The rows of a group lie close to one hidden flat surface of 12 dimensions, which passes through zero. Surfaces can cross.
In the rows, 128 means zero.
Known rows, each followed by its group:
[ 82 127  89  86  93 107  66 136 173 128 123 114 135 116 163  59  89 119
 151] : q70
[ 93 120 128 169 111  81 119 136 148 151 171 130 120 105 146 124 137 176
 190] : q129
[111 122  95 153 146 124 100 163 152 140 121 117 117 122 166 146  86 131
 129] : q793
[125 147 143 106 135 179 107 112 100 101 139  73 192 143  89 163 160 118
 101] : q70
[157 152 114 124 134  97 135 139 180 158 101  96 143  75 199 169 115 170
 102] : q595
[ 78 134 131 117 134 135 140 101 105 159 162  62 115 112 113 113 159 118
 159] : q129
[113 156  66 163 172  74 152 100 126 145 141 142 141 159  95 163 110 122
  92] : q542
[192  84  97 157 120 172  99  98 167 111 149  97 126 166 142 122 115 148
  99] : q595
[179 145 145 142  89 109 183  69 106 158 145  93 135 129 107 108 129 148
 101] : q129
[170 138 110 119 135 137 155 132 158 126  74 182 106 165  84  80 168 157
 113] : q595
[124 135 146 139 157 151 134 143 109  91 110 123 121 152 116 170 164 115
 120] : q70
[123 125 106 158 180 155 137  60 153 127 170  75  71 151 130 140 162 116
 113] : q595
[101  94 109 100 148 141 147 131 155 101 160  81 147 125 139 100  94 202
 198] : q129
[190  70 129 145 113 115 138 127 142 121 140 125 103 146 148 152 126 141
 120] : q595
[107  93  87 167 167 167  93 116 149 125 148  89  85 171 150 136 131 107
 120] : q595
[146 139 177 199 154 179 117 108 136 119 126 192  95 188 136 124 126 147
  94] : q542
[145 146 129 164 128 105 125 115 142 161 124 175 110 182 106 111 132 123
  99] : q793
[109 127  63  61 140 122 116 153 188 142 125 127 163 128  69 102 166 168
 164] : q793
[100 138 202 132 122 101 203 118  72 106 116 115 149 140 131 175 137 150
 165] : q542
[136 141 104 160 162 169 112 160 152 131  84 104 131 133 158 183 150 145
 112] : q70
[114 164  77 152  81  98  95 106 119  97 117 156 120  74 119 168 150  58
 115] : q542
[140  77 106  45 110 133 137 125 116 128 130 127 124 118 103  54  91  96
 143] : q70
[ 82  94  79 183 158 193 109 114  85 122 133  73  94 164 128 140  83  79
 153] : q595
[118  99 127 134 111 141 140 113  89 127 145 153 108 138 110 129  52  87
 153] : q595
[184 141 165 125 137 123 139 128 129 103 147 149 142 115 138 131 133 137
  83] : q129
[168  63  89  94 132 192 112 140 140 160 125 123 133 135 110 123 164 139
 132] : q70
[128 162  73 115 166 103 164 117  98 103 117 126 181  95 113 141 102 123
  95] : q542
[ 98 155 120 153 204 139 189 138 115  90 111 105  99 128 132 131 115 158
 155] : q129
[ 91 119 117 187  88 124 100 123 113 156  93  97 110 136 165 140 146 121
 150] : q595
[134 167 129 146 150 103 162 142  97 101 202 121 112  91  87  68 113 144
 154] : q793
[125 132 114 137 104  97  96 182 111 122 101 185 177 131 134  87 113 165
 136] : q595
[151 156  72 137 193 156 155 137 147 120  63 110 125 164 116 133 111 128
  71] : q70
[168 126  81 146 147  52 169 136 121  95 120 101 108 120 149 129  85 122
 108] : q542
[121  90 139 155 175 155 101 143  68  84 197  86 135 131 142 120 139 119
 129] : q129
[ 61 171 143 118 173 105 147  97 110 163 156 129 106 114 145 102  95  95
 112] : q595
[140 159 130 108 117 163 147 170 131 107  66 123 162 147  91 142 111 144
 139] : q129
[177 146  96 167 120 114 158 110 111  99 179 110 151 143  63 115 130 155
 122] : q542
[136 131 198 120  74 115 153 119  48 116  73  99 138 151 141  96 107  90
 102] : q793
[105 108 131  44 150 110 126 150 116  73 108 119 102 127 148  74  82  77
 129] : q70
[149 124 113 166 143 182 107 169 112 112 118 164 119 145 101  98 141 148
 138] : q793
[ 98 141  79 159 180  94 103 166 135 162 104 153 113 151 141 104 144 116
  98] : q542
[148 171 107 122 119 193 165 122 112 140 127  91 181 106  90 170  78 154
 129] : q793
[127 177 131  78 122 115 155  89 156 158 102 107 163 142  81 126 166 134
  86] : q793
[119 183 167 122  75 112  97  95 169 179 161 149 127 101 118 144 136 104
 122] : q595
[137 138 107 110 180 149 102 105 118 110 184 117 148 100 132 140 133  87
  61] : q129
[ 93 134  96 167 158 146  90 186  99 104  69 110  94 183 109 123 168  79
 129] : q542
[113 117 116 135 145 136 194 116 116  67  83 134  97 157 102 139 108 142
 178] : q129
[113 157 131 150 132 175 176 116 113 172  99 127 120 130 101  92 144 175
 156] : q70
[123 123 134 134  89 142 137 122 106 124 134  93 157 110 131 128 131 152
 156] : q129
[123 172 107 169  97 130 127 151 104  97  63 113 136 160  96 137 130 105
 126] : q70
[ 94 123 115 108 149 115 166  85 144 123 112 139  99  88 134 124 186 142
 149] : q793
[102 121 146 137 121 117 140 155 114 144 118 195  84 123 126  81 130 129
 176] : q793
[143 192 187 154  74  80 192 107  70  76 127 133 130 107  93 133 116 107
 135] : q70
[110 160 103  81 142 132 184  94 151 178 101 151 141 141  49 119 133 146
 149] : q793
[125  95 138 122 147 121  98 141 179  97 132 161  99 158 176 102 116 155
 136] : q70
[134 126 109 148 119  96 175  94 126 182 101 165 123 181  92  93 101 133
 128] : q793
[108 145  91 140 160 120 135 133 167 157 133 162 107 118 133 101 113 159
 149] : q542
[ 88  99 189 129 161 112 123 126  95 123 182 172  98 173 127  86 116 109
 145] : q70
[ 87 129 118  82 182 113 130  95 138 155 192 197 175 110  97 129 140 142
 115] : q542
[137 112 125 175  96 123 150  79 116 160 137 129 129 133 153 204  51 122
 127] : q793
[ 92 166 171 162 151 179 110 138 136 149 103 156  88 148 130 129 189 128
 133] : q542
[180 101 174 116 125 102 131 170 139 158 151 143  95 159 137  93 105 136
 122] : q129
[133 117  79  88 147 138 170 112 170  97 157 103  96 113 100 118  80 134
 179] : q542
[112 150 158 144  97  89  81 127 118 151 187 180 144 144 109  92 115 111
 120] : q595
[144 158 147 146  91 141 140 174 104 174  92  66 168 105 166 121  91 170
 129] : q129

New rows. What belongs after each?
[140 106 180 132 100 172 143 127 118 105  75 147 150 156 164 121 110 181
 143] : q70
[154 116 109 148 151 133 162 114 139 157  95  79  96 130 183 141  72 125
 100] : q595
[100 145 141 150 113 124  89 145 134 117 192  74 141 104 168  95 117 156
 157] : q70
[164 115  93  85 114 159 128 199 140 105  75 211 151 146  52 142 102 129
 159] : q595
[151 137 116 125  85 126 146 100 100 113 130  66 184 112 116 145 128 136
 119] : q793
[119 137 107 133 129  84 105 141 150 162 189 109 117  76 171 105 102 139
 140] : q70
[121 130  92 110  78 136 148 117 137  72 116  79  94  84  94 146 108  91
 189] : q542
[ 82 130 103 128 180 156 137 105 119  70 122 139 107 147  74 142 162 103
 153] : q129
[162 166 158 127 142 113 154 127 116 147  91 113 134 149 122  88 163 139
  76] : q595
[176 108  93 128 123 131 146  65 134 107 161 125 152 129 122 120 108 132
  88] : q129
[128 115 118 126 161 141 162 118 113  73 180 169 140 132  72 105 123 159
 167] : q542
[129 131 158  73 175 129 175 126 154 115 130 113 114 111 156 101 129 166
 137] : q129
[127 155 187 141 139  77 154 112 132 143 198 152  89  92 133 135 161 129
 134] : q129
[ 78 149 152 114 197 140 146 174 109 167 114 119 128 154 111  87 198 158
 123] : q542
[106 130 124  89 166 222 113 157 142 173  95 115 138 137 135  80 139 162
 119] : q542
[198 123 147 131 153 180 183  95 103 107 177 135 130 146  80 125  78 141
 101] : q793
[ 85 131 114 130 111  95 149 106 140 170 110 172 111 118 110 118 160 142
 180] : q793
[108 127 164  89 162 134 186 129 102 147 115 113 173 106 158 125 100 190
 135] : q542
[165  19 158 139  98 131  73 140 133  88 151 188 111 149 171 138 133 132
 141] : q793
[150  84  82 117 167 143 130 151 133 170 165 120  91 118 100 117 152 109
 132] : q70
[121 149 112 103 153 154 107 108 162 103 161  99 180  98 151 106 128 171
 107] : q595
[123 107 206 103 122 184 136 163  93  85 123 123 114 144 114 103 173 139
 164] : q542
[ 95 144 155 113 143 137 143 125 148 112  58 142 120 115 167 158 130 148
 130] : q70
[ 53 199 126 131 142  99  85 120 172  90 141 116 106 125 110 123 172 106
 148] : q70
[110 151  93 130 162  98 119 133 181 151 171 122 119  88 150 158 102 133
 123] : q793
[175 106 116 140 111 119 121  97 134  71 200 143 174 129  96 145 113 152
 117] : q129
[141 141 101 101 122 174 139 139 138 129  62  73 162  96 157 115  97 162
 118] : q70
[127 171  98 220 156 133 140 119 139 160 142 174  83  98 153 141 109 150
 131] : q793
[154  78 158  72 151 136  81 121 106  94 183 146 132  97 155 134 129  74
  83] : q129
[128 133  93 124 134 111 102 143 195 124 152 189 135 100 126 140 135 166
 146] : q595
[ 95 169 115 162 119  75 132  73 149 170 139 146 107 150  85 148 180 116
 121] : q793
[122 116  97 119 144 129 131 185 153 145 100 145 125 103 131 200  81 107
 152] : q595
[141  96 160 129 153 141 144 124  87 113  64 102 138 192 162 158  92  99
  75] : q542
[151 159  90 163 131 105 143 140 118 134 108 165 174 128 125  94 102 181
 115] : q595
[112 105 149 116 122 133 117 159 137 145 151 125 101 149 117 101 150 143
 183] : q542
[120 185 156  46 148 155 159 123 175 136  51 169 107 135  78 120 190 122
 114] : q129
[126 128 155 125  97 152 149  92  97  92 157 116 131 130  56 146 210 113
 154] : q595
[133 146  82 186 130  90 147 113 121 113 124 135 167 112 143  91 172 218
 124] : q595
[133 107 138 100 160 160 166 103 126 128 132  78  81 124 128 181 113  87
 125] : q595
[136 134 131  82  74 154 113 144 116 129 146  65 217  92 107 155 100 148
 146] : q129
[140 138 116 177 136 126  90 140 111 181  97 122 167 180 145 127 131 134
  65] : q542
[140 134 114  93 154 132 168 132 135 152 109 101 114  52 151 145 123 123
 132] : q70
[147 133 109 118  98  80 155 153 134 103 119 114 100  83 164  82  63 119
 145] : q70
[160 147 131 128 172 100 134 148 180 116 168 170 105 154  98 124 113 147
 122] : q129
[104 112 120  84  89 115  93 132 137 107  86 149 122 114 102 179 180  61
 142] : q70
[ 77 170 131  91 147  91 165  96 147 160 146 102 117  91 118 144 112 105
 138] : q793
[112 156 107 178 174 117 131  83 122 132 159 139  98 126 122 125 177 120
  98] : q129
[ 74 124  91 112  86 108 136  88 173 127  90 165 100 139  77 145 144 120
 197] : q129
[179 158 156 126  84 118 142 166  95 129 104 123 178 149  57 154 167 129
 108] : q595
[116 121 106 140  82 146  93  90 150 123 154 148 121 148  91 156 122  91
 142] : q542
[ 89 101 119 113  77 104  77 125 147 127  99 198 128  90 170 158 141 105
 152] : q129
[145  65 140 120 134 148 116 156 153 113 113  94  85 195 144 116  98 106
 148] : q542
[157 106 136 172  80  90  89 167 105 156 166 140 154 133 126  94 149 160
 140] : q542
[151 152 132 167 117  99  93 110 167 138 205 114 163  95 161 167 146 167
 109] : q70
[ 92 120  84 121  95 111 114 108 161  98  91 192 132 117 115 172 116 117
 172] : q129
[108 112  78 130 116 160 101 174 123 128  91 106 158 147  86 121 135 140
 162] : q793
[178  88 109 150  89 117 147 122 146 155 133 179 151 108 152 132  75 185
 149] : q793
[109 126 166 147 141 143 151 129  55 119 135  80 123 103 155 138 130 101
 123] : q129
[159 119 120 151 135 110 135  74 131 107  97 114 135 153 156 123 173 129
  65] : q793
[ 67 133 108 112 213 150 142 122 104 129 142 112  95 142 129 109  84  82
 126] : q595
[150  98 127 149  95 186 179  99  95 142 115 154 145 127  96 166  80 147
 161] : q793
[112 146 122 138 176  70 132 120 148 157 182 175  67 127 109 158 115  68
 117] : q129
[ 85 130  84 169 126 169 155 109  81  75  72  89 150 103 148 142 127 163
 168] : q129
[188 127 126 182 114 114  89  85 143 124 159 145 104 186 108 144 147  84
  62] : q542
